There are 2 nested groupings, the coarsest first. Each group lies inside one group of the grouping before and may be the whole of it. The rows also spread widely along 4 directions, which tell nothing about the answers.
Some rows, each with its group in each grouping after it:
[ -7  14  46  51  26  16  27  -4 -48  29 -40 -37 -10 -10 -18 -39 -28]
Q190 lufu
[-19 -25 -21  20  18 -32   0  43 -50  25  23 -19  68  -8   8   1 -57]
Q401 Gurav
[-63   1  27  63  50 -40 -22 -32 -11  38 -12 -16  40 -25  25 -41 -27]
Q190 lomo
[-54 -13 -21  35  31 -53   7  17 -25   3  20 -30  75  24  42  29 -37]
Q174 mogi
[ -5  29  -7  20  21   2 -16  64 -32  22  22 -27  92 -14   6  -1 -23]
Q401 zisa
[ 31  47  18   4  38  22 -23  18  10  35  -9 -14  -3  13  -9 -40  25]
Q401 metuk
[-56  -8  63  50  38 -12  20 -47 -31  63 -46 -43 -13  -8  17 -67 -45]
Q190 mela
[  6  18  14  44  42 -26 -21  33 -28  -1  34  -9  32   6  -9  -8  13]
Q112 dugu
[-52  21  29  48  34 -17 -15 -38  29  91 -27 -28  80 -14  45 -41 -25]
Q401 Ruf
[-45   3 -17  34  25 -48   6  22 -30   7  32 -45  59  13  22  18 -43]
Q174 papop
[ 21   7  -2  27  11 -21  30  49 -42   0   5 -46  63   8  -3  21 -45]
Q174 zev
[-29  -2  -9  41  59 -38 -12  21 -51  -5  31 -13  46  -3   7 -15 -40]
Q190 Suvat
[ 33  16  28  22  27 -23  -6  26 -37 -16  14  -9 -20  21   2 -28 -32]
Q112 ropa
[-22  30  21  68  70 -14 -28 -27  16  30  15 -28  39 -12  -9 -37  13]
Q190 lufu
[ -6  33 -18  13  31   0  -7  13  10  17   0 -38  52  28  -6   5  23]
Q174 mogi
[-16   9  -8  29  67 -65 -57  46 -24 -26  81  18  17  23  11  -2  20]
Q112 dugu
[-56 -10  12  61  64 -54 -23 -10 -32   4  35 -17  40 -16  24 -24 -35]
Q190 lufu
[-75 -10  11  31  13 -30   5 -41 -20  34 -17 -35  23  10  53   2 -49]
Q174 mogi
[-85  -6  -9  53  45 -47 -16 -37  16  50   8 -35  69  13  52  -6 -15]
Q174 mogi
[-54  15  40  58  76 -29 -37 -66  25  48   3 -21   6 -14   7 -53   8]
Q190 lufu
[ 23  10 -10  16   5   9  18  48 -37  38  -8 -43  84 -11 -24  -3 -37]
Q401 Gurav

New rows. What belongs after each?
[ 33  34  11  47   3   7  28   9 -15  44 -27 -66  64  14 -10   4 -17]
Q174 zev
[-23  11  29  61  52 -11   6 -28   9  65 -18 -43  56  -9 -16 -49   1]
Q190 mela
[-61  22  43  46  13   2  -7 -38  -7  86 -41 -37  39 -34  34 -39 -42]
Q401 zisa
[-69   1  31  24  33 -20 -14 -40   4  63 -22  -9  34  -7  51 -51 -46]
Q401 Ruf
[ 12  -6  -2  33  33 -22  13  60 -60  -9  29 -38  51  -4 -25 -14 -36]
Q190 mela
[-33   5   8  57  39 -53   0 -14  10  31   1 -44  67   5  38   3 -25]
Q174 zev
[  7   7  17   6  47 -13  -1  33 -52  -1   7 -17 -11  14 -35 -46  -5]
Q190 mela
[ -8  37  33  35  43  13  -6 -17 -13  17 -21 -25 -11  -9 -38 -47  10]
Q190 lufu
[-85 -22 -11  33  25 -64   3  -2 -25   6  12 -27  60   9  67  13 -53]
Q174 mogi
[-67  26  24   2  41 -30 -33 -35   7  48  -3   3   6  10  32 -57 -19]
Q401 Ruf
[-56   9  38  52  55 -23 -22 -46  -4  30 -10 -23  -7 -14   8 -44 -15]
Q190 lufu
[-53 -12  14  26  76 -55 -16   9 -28  15  38  -8  13   7   7 -45 -10]
Q190 mela
[-46  -5 -24  32  89 -73 -38   2 -29 -13  58  12  31   4  22 -25 -14]
Q190 Suvat
[ 11  22  29  52  33   0  11  11 -44  13  -8 -33  43 -17 -17 -19 -24]
Q190 lufu
[ -2  12  -5  21  26 -34   5  30 -31   4  20 -40  37  19  10   6 -28]
Q174 zev
[-21  24 -14  -6  24 -18  -1  22 -30 -11   7 -15   6  36  14   9  -3]
Q174 mogi
[-56  -9  16  30  51 -66 -20   0 -62  -9  20   3  14 -11  26 -23 -59]
Q190 lomo
[-10 -13  -7  46  43 -57 -11  60 -48 -17  64  -9  75   0  16  21 -46]
Q112 dugu
[-30   3  36  52  27 -42  -2 -15 -22  21  -1 -13  17   4  28 -27 -33]
Q112 dugu
[-80 -14  27  17  68 -89 -55  -9 -23 -19  42  33 -43  23  50 -38 -15]
Q112 dugu
[-10  16  26  44  42 -36 -24  -7  -8  16   8   1 -18  12   6 -26   7]
Q112 dugu
[ -2  16  34  28  19  12  22  13 -67   1 -20 -29 -22  -3 -19 -30 -43]
Q190 lufu
[-32  -8  22  15  50 -60 -21  33 -47 -23  43  14 -28  17  18 -24 -21]
Q112 dugu
[  3  22  15  32  12   8   5  17 -14  36 -11 -24  46 -13  11 -23 -29]
Q401 metuk
[-103  -11  -13   15   53  -91  -25    7  -30   -4   58   -9   15   28
   58   -7  -34]
Q174 papop
[-38   1  18  38  37 -30 -21  -1 -10  35  11 -14  33 -11  40 -33 -35]
Q401 metuk
[  4   9  11  59  50 -34 -18  22 -10   3  48 -19  57   0   9   2  -5]
Q112 dugu
[-18  22  26  15   8  -1   2  -2 -16  60 -21 -19  53 -11  23 -33 -44]
Q401 Ruf
[ 15  31 -17  -5  46   1 -29  45  -4  23  21  -7  41   9 -32 -19  27]
Q401 Gurav
[-52  -7  32  30  58 -81 -51 -16  -2  -5  42  13 -48  15  49 -56 -25]
Q112 ropa
[ 33  36  -7  53  30   1   9  12   8  32  -3 -63  86   7 -10  12  10]
Q174 zev
[-19  27 -22  -9  31 -17 -14  28  -3 -11  12 -22  16  37  -4   6  19]
Q174 mogi
[ 21   6 -18  28  46 -42 -16  76 -45 -35  71   5  54  14 -14  16  -6]
Q112 dugu
